The first 6 rows are patterns. Each new row is the sum of 2 different patterns, raised or lowered, with some noise. Before adding, each is slid sideways (what falls off one end comes back at the other) and multiplied by a number that may be negative. Names go in the order of the patterns.
In the rows, 100 means zero.
Known rows, each followed by the names of its patterns:
| 116 | 107 | 100 | 120 |  92 |  99 |  99 | 109 | 100 |  99 |  84 | 100 |  98 |  98 |  96 |  94 |  92 | 101 |  90 | 102 |  94 |  93 |  88 | 116 |  91 |  97 |  93 |  98 |  81 |  93 | 107 | 100 |  89 | 118 |  98 |  95 |  87 | 121 | 107 |  87 | 122 | 116 |  89 | 101 |  79 | 107 | : W
|  84 |  93 | 101 |  74 | 106 | 107 |  93 |  96 | 107 |  97 |  93 |  95 | 102 |  94 | 101 |  87 |  93 |  92 | 103 | 102 |  89 | 115 | 104 | 100 |  86 | 101 | 110 | 103 |  98 | 114 | 114 | 112 |  91 | 106 | 112 | 102 |  76 |  99 | 114 |  85 |  95 | 103 |  99 |  84 |  86 | 126 | : L
|  95 |  98 | 106 | 100 | 100 | 113 | 109 | 104 |  96 |  98 |  99 | 102 |  80 | 105 | 103 |  99 |  96 |  92 | 102 | 102 | 109 | 104 |  88 |  94 | 114 |  95 | 103 | 107 |  87 |  97 | 100 |  91 | 103 | 106 | 105 | 112 |  98 | 105 | 115 |  84 |  90 | 108 | 123 | 103 |  89 |  83 | : V
| 117 | 108 |  87 |  72 | 108 |  90 | 105 | 108 | 115 | 104 | 101 |  89 | 114 | 105 | 101 | 111 | 106 |  93 |  94 |  93 | 104 |  88 |  79 |  99 |  87 | 122 | 106 | 109 |  94 |  87 | 110 | 111 |  87 | 108 | 100 |  92 |  87 | 103 | 100 | 102 |  97 |  91 |  96 | 100 |  93 |  84 | : K
|  97 | 109 | 115 | 113 | 102 | 116 |  91 |  99 | 114 | 111 |  98 | 111 |  94 | 116 |  99 |  97 | 104 | 102 |  95 | 129 | 117 | 119 | 112 |  98 | 103 | 100 | 112 | 100 | 107 | 100 | 106 |  89 | 103 | 100 | 108 | 104 |  90 |  97 |  96 |  92 | 100 |  97 |  96 | 111 | 111 | 114 | : J
|  90 | 112 | 104 |  94 |  97 |  98 |  96 |  90 | 104 | 119 |  99 |  90 |  80 | 109 | 101 |  96 |  89 |  97 |  87 |  98 |  94 | 109 |  96 |  86 | 115 | 106 |  98 |  87 |  90 |  99 |  97 |  97 | 102 | 111 | 101 |  90 |  98 | 113 | 101 | 115 |  96 |  95 | 106 | 103 |  98 | 106 | : E

New rows, each followed by the names of its patterns:
| 102 | 117 | 118 | 105 | 139 | 134 | 135 | 136 | 114 | 123 | 130 | 110 | 108 | 129 | 139 | 124 |  99 | 103 | 112 | 121 | 125 | 111 | 114 | 126 | 120 | 121 | 111 | 112 | 123 | 126 | 108 | 120 | 126 | 127 | 122 | 110 | 130 | 112 | 125 | 130 | 113 | 110 | 137 | 108 | 130 | 123 | : V J
| 118 |  86 |  83 | 114 |  83 |  88 |  96 |  94 |  92 |  88 |  77 | 111 | 111 |  89 |  71 |  97 | 119 |  92 |  89 | 107 | 115 |  86 | 104 |  76 |  77 |  75 |  94 |  94 | 104 |  78 | 107 |  88 |  80 |  88 | 103 | 106 |  98 |  88 |  96 | 108 | 106 | 111 |  59 |  93 |  83 |  92 | : V K
| 110 | 123 | 111 | 113 | 115 | 112 | 107 | 117 | 104 | 108 | 121 | 107 | 127 | 115 | 103 |  97 | 111 | 122 | 130 | 125 | 118 | 105 | 114 | 124 | 106 | 118 | 109 | 116 | 121 | 118 | 113 | 135 | 105 | 120 | 118 | 115 | 120 | 113 | 112 | 102 | 115 | 137 | 120 |  98 | 107 | 119 | : V E
| 121 |  83 | 117 | 119 |  99 | 102 | 123 | 123 | 107 | 106 | 117 |  92 | 105 | 101 | 116 |  93 | 101 | 106 |  84 |  78 | 119 | 108 | 119 |  97 |  92 |  93 | 113 |  77 | 108 | 111 | 109 |  98 | 108 | 115 | 115 |  89 | 107 | 116 | 126 | 103 | 111 | 108 | 123 | 105 | 122 | 113 | : W E
|  96 |  86 |  82 | 105 | 107 |  92 | 103 |  99 |  88 |  90 |  90 |  94 |  87 |  70 |  93 |  84 | 119 |  86 | 106 |  88 |  83 | 103 | 114 |  83 |  94 |  91 |  91 |  67 |  96 |  95 | 101 |  75 |  78 |  96 |  77 |  74 |  83 | 107 | 113 |  75 |  54 |  94 |  81 |  83 | 104 | 106 | : W K
|  80 |  86 | 103 |  74 |  91 |  85 |  80 |  69 |  93 | 102 |  75 |  74 |  95 | 114 |  94 |  95 |  67 |  82 |  74 |  79 |  94 |  84 |  76 |  83 |  76 |  70 |  94 |  99 |  75 |  81 |  83 |  80 | 101 |  76 |  79 |  95 | 100 |  70 |  80 | 104 | 104 |  59 |  93 |  89 |  96 |  61 | : K E
|  98 |  95 |  97 | 117 | 109 | 106 |  96 | 117 | 114 | 122 |  99 | 110 |  96 | 101 | 111 | 114 |  90 | 118 |  97 | 110 |  97 |  95 | 101 |  94 |  99 | 139 | 113 | 109 |  96 | 104 | 103 |  97 | 102 |  98 |  96 |  98 | 100 |  96 |  99 |  90 | 117 | 108 |  89 |  87 |  88 |  93 | : J E
| 118 | 123 | 101 | 115 | 100 | 100 |  96 |  94 |  96 | 101 |  95 |  94 |  93 |  88 |  98 |  98 | 112 | 108 |  92 | 104 | 118 |  98 | 115 |  79 | 100 | 100 | 105 | 111 |  99 |  78 | 102 |  86 |  96 | 109 | 110 | 102 |  96 | 102 | 101 | 109 | 102 | 110 | 106 | 113 |  87 |  95 | : K J
|  81 |  68 |  75 | 118 |  83 |  92 |  87 |  77 |  95 | 102 |  87 | 105 | 100 |  95 |  84 |  90 | 109 |  96 | 102 |  95 |  92 |  94 | 104 |  89 |  79 |  96 | 103 |  89 |  72 |  85 | 102 |  85 | 104 | 108 |  94 |  96 |  93 |  92 | 112 |  84 |  80 | 100 | 104 |  85 |  98 |  73 | : L J
|  74 |  97 | 106 |  94 |  70 |  86 | 108 |  71 |  84 | 100 |  92 | 102 |  85 |  84 |  73 |  85 |  72 | 104 |  96 |  90 |  83 |  92 |  89 |  96 |  88 |  97 |  93 |  85 |  95 |  87 |  91 | 100 |  83 |  92 |  96 |  96 |  81 |  89 |  89 |  98 |  93 | 106 |  97 |  89 |  86 |  87 | : W E
|  91 |  99 |  92 |  94 |  91 |  90 |  88 |  93 | 100 |  74 |  80 |  94 |  87 |  91 |  87 |  97 |  88 |  79 |  77 |  87 |  85 |  81 |  70 |  91 |  72 |  83 |  89 |  97 |  85 |  80 |  91 |  97 |  76 |  84 | 100 |  96 |  72 |  98 |  97 |  83 |  88 |  84 |  90 | 105 |  82 |  82 | : L E
|  98 |  95 |  93 |  87 | 100 |  90 | 106 |  98 |  93 |  83 | 100 |  96 | 102 |  93 | 101 |  97 | 121 |  86 | 100 | 101 |  98 |  68 |  92 | 113 |  90 |  87 | 116 |  96 |  85 |  79 | 133 |  95 |  83 | 118 |  96 |  93 | 103 |  76 | 102 | 117 | 104 |  94 | 113 |  94 |  94 |  98 | : W L
| 102 | 100 | 105 | 105 |  70 | 107 |  97 |  87 |  86 | 111 |  99 | 101 | 113 | 113 | 110 | 102 | 108 | 116 | 111 | 100 | 111 | 120 | 104 | 106 | 108 | 110 | 101 |  94 |  96 |  88 | 112 | 114 | 106 |  89 |  85 | 113 | 103 | 104 | 113 |  95 |  92 |  99 | 100 | 112 |  95 | 105 | : K J
| 103 |  83 |  96 | 112 |  93 | 103 | 107 |  84 |  94 |  92 |  95 | 113 | 104 |  93 | 100 |  89 |  92 |  89 |  96 |  86 |  98 |  84 |  98 |  80 |  88 |  83 | 111 |  88 |  83 |  84 |  87 |  72 |  86 |  95 |  89 |  92 | 113 | 100 |  86 |  89 | 120 | 107 |  83 | 121 |  98 |  83 | : W J
| 112 | 125 | 122 | 118 | 102 | 110 | 130 | 106 | 119 | 123 | 120 | 104 | 114 | 112 |  91 |  91 | 123 | 105 | 112 |  96 | 102 |  94 | 122 | 102 | 105 | 104 | 117 |  99 | 120 |  99 | 124 | 117 | 111 | 113 | 120 |  90 | 103 |  95 | 108 | 115 | 114 | 118 | 110 | 103 | 113 | 115 | : W J
|  99 | 111 |  96 | 115 | 110 | 101 | 116 | 117 |  96 |  92 | 103 | 109 |  99 | 107 | 101 | 122 | 103 |  93 | 103 | 114 | 101 | 133 | 109 | 111 | 115 | 104 | 104 | 108 | 103 | 113 | 111 |  99 | 104 |  95 | 102 |  95 | 112 | 121 |  96 |  93 |  84 | 106 | 104 |  98 |  92 | 107 | : J E
| 103 | 102 |  87 |  97 | 108 | 122 | 101 |  90 |  79 | 116 |  97 | 104 |  90 |  96 |  81 | 121 |  92 | 112 |  95 |  90 | 102 | 105 | 110 |  94 |  86 | 122 | 101 |  98 |  95 | 136 | 113 |  84 | 125 | 133 |  96 | 121 |  81 | 107 | 127 | 116 | 104 | 132 |  90 | 116 | 109 | 110 | : W E
|  67 |  96 |  86 |  63 | 108 |  93 |  69 |  74 |  56 |  93 |  97 |  89 |  85 |  99 |  74 |  81 |  71 |  82 |  69 |  80 |  58 |  69 |  69 |  76 |  64 |  79 |  72 |  71 |  62 |  83 |  67 |  77 |  57 |  97 |  73 |  74 |  72 |  80 |  42 |  61 |  73 |  72 |  70 |  95 |  78 |  67 | : W J
|  98 | 113 | 112 | 100 |  91 | 101 | 112 | 123 |  83 |  90 |  93 | 113 |  95 | 100 |  91 | 104 |  79 | 112 | 113 |  75 |  86 | 104 | 103 | 115 |  88 | 104 | 106 |  94 |  90 | 104 |  85 |  89 |  73 |  89 |  89 | 101 | 105 |  86 |  98 |  96 |  95 | 105 | 100 |  94 | 106 |  97 | : J E
| 111 |  95 | 104 | 124 | 107 | 109 | 107 |  86 | 113 | 113 |  96 | 111 | 134 | 108 |  96 |  89 | 121 | 107 | 107 |  90 | 103 |  92 | 111 | 106 | 109 | 120 | 102 | 123 | 104 | 110 | 107 | 104 | 108 | 119 | 120 | 123 | 112 | 117 | 113 | 110 | 100 | 111 | 135 |  94 | 103 | 118 | : L E
|  87 |  87 | 114 |  93 |  96 | 117 |  76 |  87 |  89 |  82 |  93 |  99 |  84 |  92 |  85 |  90 |  84 |  93 |  94 |  77 |  87 |  77 |  78 |  84 |  89 |  87 |  91 | 109 | 104 |  87 |  88 | 103 | 107 |  93 | 101 |  91 |  97 | 110 |  93 |  91 | 107 |  85 |  87 |  87 |  96 |  82 | : L J
|  88 |  76 | 107 | 103 | 103 | 105 |  85 |  93 | 101 |  80 |  79 |  99 | 109 |  93 |  71 |  74 |  83 |  90 |  95 |  82 |  85 |  97 |  91 |  92 |  82 |  84 |  93 |  96 |  77 |  91 |  96 |  96 |  91 |  82 |  98 |  84 |  95 |  99 |  82 |  80 | 107 |  79 |  99 |  93 |  73 |  88 | : V J
| 111 | 106 |  87 |  95 | 106 |  97 |  82 |  94 | 108 |  82 |  93 | 102 |  98 |  80 |  88 | 116 |  84 |  93 | 102 |  61 | 104 | 102 |  93 |  92 | 113 |  97 |  84 |  89 | 104 |  78 |  96 |  86 |  97 |  73 |  93 | 104 |  71 |  98 | 104 |  93 |  95 |  90 |  93 |  92 |  93 |  94 | : W L
|  89 | 104 | 101 |  94 | 112 | 100 |  92 |  88 |  90 | 106 |  91 |  85 | 101 |  88 | 115 | 104 |  97 |  86 |  79 | 106 | 100 |  78 |  94 |  96 |  82 |  93 | 100 |  88 |  91 |  96 |  84 |  98 |  88 |  92 |  88 | 107 | 103 |  90 |  59 |  93 |  78 |  93 | 104 | 106 | 101 |  91 | : K J
| 107 |  90 | 103 |  90 | 124 | 112 | 104 |  82 | 105 |  93 | 115 |  96 | 119 | 110 | 113 |  76 | 110 | 117 |  87 | 100 | 117 |  96 | 113 |  91 |  94 |  86 |  84 |  86 |  97 | 123 | 108 | 104 |  97 |  91 | 123 | 112 |  92 | 111 | 106 | 101 |  96 | 104 | 110 | 103 | 104 | 100 | : W K
|  79 | 104 | 100 |  83 |  93 | 111 |  97 |  81 |  92 |  86 |  96 | 101 |  82 |  89 |  92 |  94 | 107 |  79 | 105 | 105 | 100 |  88 | 100 | 112 |  94 |  79 | 108 | 116 | 124 |  82 | 101 | 110 | 108 |  80 | 107 | 109 |  90 |  85 | 103 | 108 |  71 |  81 | 119 |  96 | 100 |  98 | : L E
|  99 |  90 |  89 |  83 | 104 |  79 |  90 | 106 |  82 |  92 |  97 |  83 |  96 | 101 |  86 |  93 |  78 |  97 |  97 |  63 |  71 |  97 |  99 | 101 |  82 |  64 |  77 |  91 |  87 |  96 |  78 | 104 | 102 |  91 |  86 |  93 |  65 |  79 |  56 |  85 |  96 |  88 |  87 |  74 |  92 |  88 | : V J
| 115 |  95 | 111 | 103 |  75 | 102 |  95 | 115 | 113 | 120 | 104 | 106 | 113 | 120 | 110 |  97 |  97 | 107 | 117 | 112 |  95 |  91 |  98 |  96 | 108 | 105 |  99 | 106 | 130 | 117 |  91 |  80 | 111 |  99 |  90 | 117 | 121 | 108 | 102 |  88 | 120 | 112 | 115 | 119 |  99 |  94 | : V K
|  99 | 109 | 116 |  74 | 108 | 118 |  82 |  77 | 114 | 109 | 125 |  94 |  98 | 106 | 112 |  77 | 114 | 113 | 105 |  75 | 103 | 114 | 106 |  98 | 107 | 104 |  95 |  98 | 130 |  89 | 107 | 101 |  88 | 114 | 119 |  82 | 108 | 111 | 107 | 100 | 116 | 111 |  92 | 103 | 104 |  80 | : W L
| 105 | 109 |  78 |  96 | 123 |  81 |  76 | 108 | 112 | 121 | 109 |  81 |  89 | 106 |  85 | 106 | 108 |  92 | 104 | 105 |  95 | 112 |  99 |  99 |  93 | 109 | 125 | 107 |  89 |  89 | 108 | 106 | 102 | 100 |  83 |  95 | 101 | 100 | 112 | 113 |  93 | 110 | 106 | 108 |  71 |  92 | : W E
| 100 | 112 | 124 | 106 | 112 | 102 | 109 | 107 | 117 | 114 |  97 |  93 | 122 |  97 | 108 | 111 | 119 |  94 | 105 | 103 | 111 | 115 | 101 | 102 | 107 | 113 |  88 |  95 | 112 | 135 | 103 | 121 |  98 | 102 | 100 | 108 | 104 | 123 |  86 |  98 | 111 | 101 |  97 | 116 | 105 | 119 | : K J
| 102 | 104 |  93 | 103 |  93 | 103 |  89 |  84 | 101 |  92 | 116 | 109 | 104 |  96 |  92 | 114 |  98 |  93 | 107 | 102 |  93 |  99 | 105 |  94 |  99 | 102 |  79 |  96 | 101 |  99 |  71 | 108 | 113 |  73 |  64 | 112 |  89 | 115 | 100 | 101 |  96 |  99 |  76 | 114 | 103 | 100 | : W K
| 111 | 120 | 120 | 134 | 123 | 120 | 119 | 109 | 103 | 104 | 115 | 114 | 116 | 112 | 113 | 118 | 109 | 108 | 117 | 118 | 110 | 107 | 107 |  99 | 108 | 118 | 112 | 108 | 122 | 118 | 104 | 126 | 123 | 120 | 119 | 119 | 100 | 107 | 112 | 119 | 105 | 107 | 118 | 129 | 104 |  91 | : V J
|  97 | 100 | 118 | 111 | 111 |  94 | 116 | 123 | 106 | 114 |  84 |  97 | 100 | 106 | 119 |  94 |  93 | 110 | 109 | 101 | 111 | 114 | 103 |  95 | 100 | 113 | 115 | 103 | 117 | 111 | 117 |  84 | 112 | 121 | 123 | 113 | 124 |  96 | 100 |  81 | 107 | 115 | 120 |  94 | 113 | 101 | : W K
| 130 | 120 |  92 |  98 |  91 | 112 | 121 | 110 | 100 | 120 | 100 | 101 |  94 | 126 | 112 |  97 |  75 | 113 |  98 | 108 | 108 | 112 | 103 | 108 |  91 | 118 | 106 | 101 | 104 | 124 |  95 | 101 |  97 | 107 |  84 |  86 | 111 |  98 | 112 | 125 | 111 |  98 |  87 | 132 | 119 |  87 | : W K
| 103 | 102 | 110 | 112 | 113 | 117 | 103 | 116 | 122 | 114 | 112 | 116 |  99 | 107 | 124 | 102 | 107 | 114 | 102 | 119 | 115 | 105 | 102 | 105 | 106 | 117 | 119 | 123 | 122 |  87 | 101 | 111 |  99 |  93 | 117 | 103 | 122 |  89 |  95 |  98 | 111 |  94 |  99 | 101 | 100 |  90 | : W J
|  86 | 103 |  98 | 104 |  98 |  93 | 115 | 114 | 122 | 104 | 102 | 113 | 126 | 102 | 120 | 100 |  93 | 115 | 113 |  94 | 115 | 102 | 121 | 111 |  99 | 110 | 115 |  88 | 123 | 124 | 138 | 117 |  94 |  95 | 100 | 113 | 108 | 109 | 103 | 118 | 100 | 109 | 101 | 110 | 106 |  95 | : V J
| 118 | 100 | 113 |  96 | 106 | 117 | 117 |  92 | 117 | 106 | 112 | 109 | 113 | 103 |  88 | 105 | 107 |  77 |  97 | 106 | 104 |  90 |  98 | 106 |  76 |  91 | 107 | 108 | 113 |  98 |  92 |  94 | 103 |  89 |  91 |  94 |  93 |  87 | 105 | 103 | 119 |  96 | 105 | 101 | 107 | 106 | : W J
|  98 | 115 | 100 | 124 | 115 |  95 | 103 | 103 |  98 | 100 | 110 | 120 | 115 | 108 | 101 | 114 | 116 | 117 | 109 | 107 | 109 | 100 | 102 | 126 | 113 |  94 | 128 | 107 | 119 |  96 |  97 | 111 | 107 | 102 | 132 | 130 | 123 | 109 | 104 | 121 | 108 | 129 | 104 | 109 | 113 | 115 | : J E
|  93 | 100 | 119 |  89 | 118 |  98 | 119 | 100 | 102 | 116 | 101 |  72 | 100 |  91 | 111 | 108 |  98 | 106 |  98 |  98 | 108 | 110 | 106 | 115 | 107 | 110 | 111 | 105 | 121 | 115 | 117 | 122 | 114 | 111 | 120 |  98 | 102 | 100 | 120 |  92 |  99 |  98 | 112 |  96 | 130 | 115 | : W J
|  88 |  68 |  83 |  87 |  87 |  96 | 100 |  81 |  94 |  91 |  95 |  58 |  79 |  90 |  95 |  64 |  82 | 108 |  66 |  63 |  95 |  97 | 107 |  93 |  67 |  76 |  91 |  70 |  92 |  93 |  78 |  88 |  90 |  82 |  99 |  85 |  85 |  80 |  94 | 109 |  93 |  76 |  77 |  92 |  93 |  89 | : W E
|  92 | 109 | 108 |  97 | 103 |  99 | 113 |  81 |  97 | 102 | 125 | 101 |  93 | 100 | 106 |  91 |  93 |  88 | 115 |  94 |  92 | 104 | 133 |  93 |  93 | 118 | 110 |  99 | 114 | 121 | 111 |  75 | 123 |  97 | 101 | 131 | 103 |  82 | 104 | 113 |  81 |  95 | 115 | 106 | 111 | 103 | : W L
|  73 |  91 |  80 | 105 |  94 |  85 | 100 |  98 |  92 |  79 |  91 | 103 |  92 |  63 |  80 | 100 |  90 |  83 |  74 |  90 |  81 |  97 |  89 |  85 |  81 |  94 |  97 |  97 |  96 |  68 |  80 |  90 |  79 |  91 |  97 | 103 | 102 |  81 |  92 | 114 |  75 |  92 |  94 | 109 |  97 |  82 | : V E
| 113 | 108 |  92 | 112 |  86 |  96 |  99 |  93 |  85 | 100 |  95 | 109 |  98 |  95 |  92 | 111 |  98 | 109 |  88 |  98 | 110 |  86 |  95 | 102 |  92 |  88 |  80 |  90 | 103 |  88 |  90 |  82 | 106 |  90 |  90 |  94 | 125 |  99 |  89 | 106 | 100 | 103 | 102 | 114 | 116 |  80 | : L J
|  93 |  72 |  81 |  79 | 104 |  75 |  75 |  80 |  84 |  74 | 107 |  99 |  86 |  81 | 104 |  98 | 100 |  88 |  79 |  93 |  84 |  96 | 107 |  58 |  70 |  85 |  77 |  95 |  96 | 103 |  80 |  93 |  86 |  96 |  95 | 106 |  91 |  99 |  97 |  77 |  97 | 106 | 118 |  95 | 101 |  93 | : K J
| 103 | 116 | 107 | 102 |  98 | 106 | 114 |  78 |  97 |  91 | 119 | 104 |  89 |  97 | 105 |  84 |  95 |  81 | 107 |  99 |  91 | 101 | 127 | 109 |  85 | 104 | 107 | 105 | 116 | 111 | 115 |  79 | 125 | 111 | 110 | 128 | 100 |  90 | 111 | 115 |  84 | 100 | 109 | 115 | 107 | 107 | : L E
|  94 |  95 | 110 |  76 |  90 | 101 | 127 |  99 |  79 |  98 | 102 |  96 |  94 |  92 |  99 | 108 | 105 | 105 | 105 |  99 |  91 | 100 |  93 | 105 | 114 |  96 |  92 |  98 | 103 | 100 | 112 |  95 |  99 |  98 | 108 |  93 | 100 | 103 |  81 | 101 | 115 |  91 |  94 |  89 | 112 | 110 | : V E
| 106 |  82 | 103 | 107 |  98 | 117 |  97 | 105 |  94 |  99 | 107 | 118 | 102 | 119 | 119 | 125 | 110 | 122 | 121 | 129 | 107 | 127 | 105 | 116 | 106 | 125 | 107 | 123 | 102 | 138 | 112 |  97 | 111 | 117 |  87 | 137 | 128 | 136 | 100 |  98 | 121 |  87 | 104 | 116 | 113 | 126 | : W J
|  92 |  98 |  85 |  82 |  82 |  85 |  88 |  74 |  85 |  91 |  80 |  83 |  82 |  91 |  74 |  93 |  87 |  79 |  80 | 104 |  84 |  80 |  87 |  81 |  70 |  84 |  80 |  93 |  73 |  81 |  99 |  68 |  75 |  99 |  72 |  91 |  84 |  88 |  80 |  75 |  59 |  84 |  82 |  88 |  77 |  82 | : W V
| 104 | 120 | 104 | 123 | 128 |  90 | 103 | 110 | 117 | 122 | 110 | 110 | 124 | 120 | 116 | 109 | 128 | 128 | 113 | 113 | 113 | 108 | 116 | 119 | 120 | 112 | 116 | 115 | 116 | 107 | 114 | 118 | 115 | 111 | 146 | 123 | 112 | 124 | 119 | 133 | 103 | 122 | 116 | 127 | 115 | 129 | : J E
|  99 |  89 | 107 |  85 |  80 | 106 | 106 |  99 |  78 | 102 | 100 |  96 |  84 | 101 | 116 | 101 |  88 | 108 | 120 | 109 | 105 | 100 | 105 | 106 |  81 |  96 | 116 |  77 | 105 | 105 |  92 |  83 |  85 | 116 |  77 |  97 | 116 |  77 |  94 |  85 | 102 |  96 | 100 |  86 |  91 |  82 | : L E
| 104 | 100 | 106 |  88 |  84 | 107 | 112 |  88 |  80 |  92 | 107 |  98 | 100 |  96 |  96 |  97 |  86 |  79 |  82 |  83 |  97 |  93 |  92 | 101 | 120 | 102 |  90 | 102 | 111 | 112 |  95 | 106 |  79 |  90 | 116 | 108 |  80 | 107 |  86 | 101 | 104 |  94 |  98 | 103 |  88 | 114 | : V J
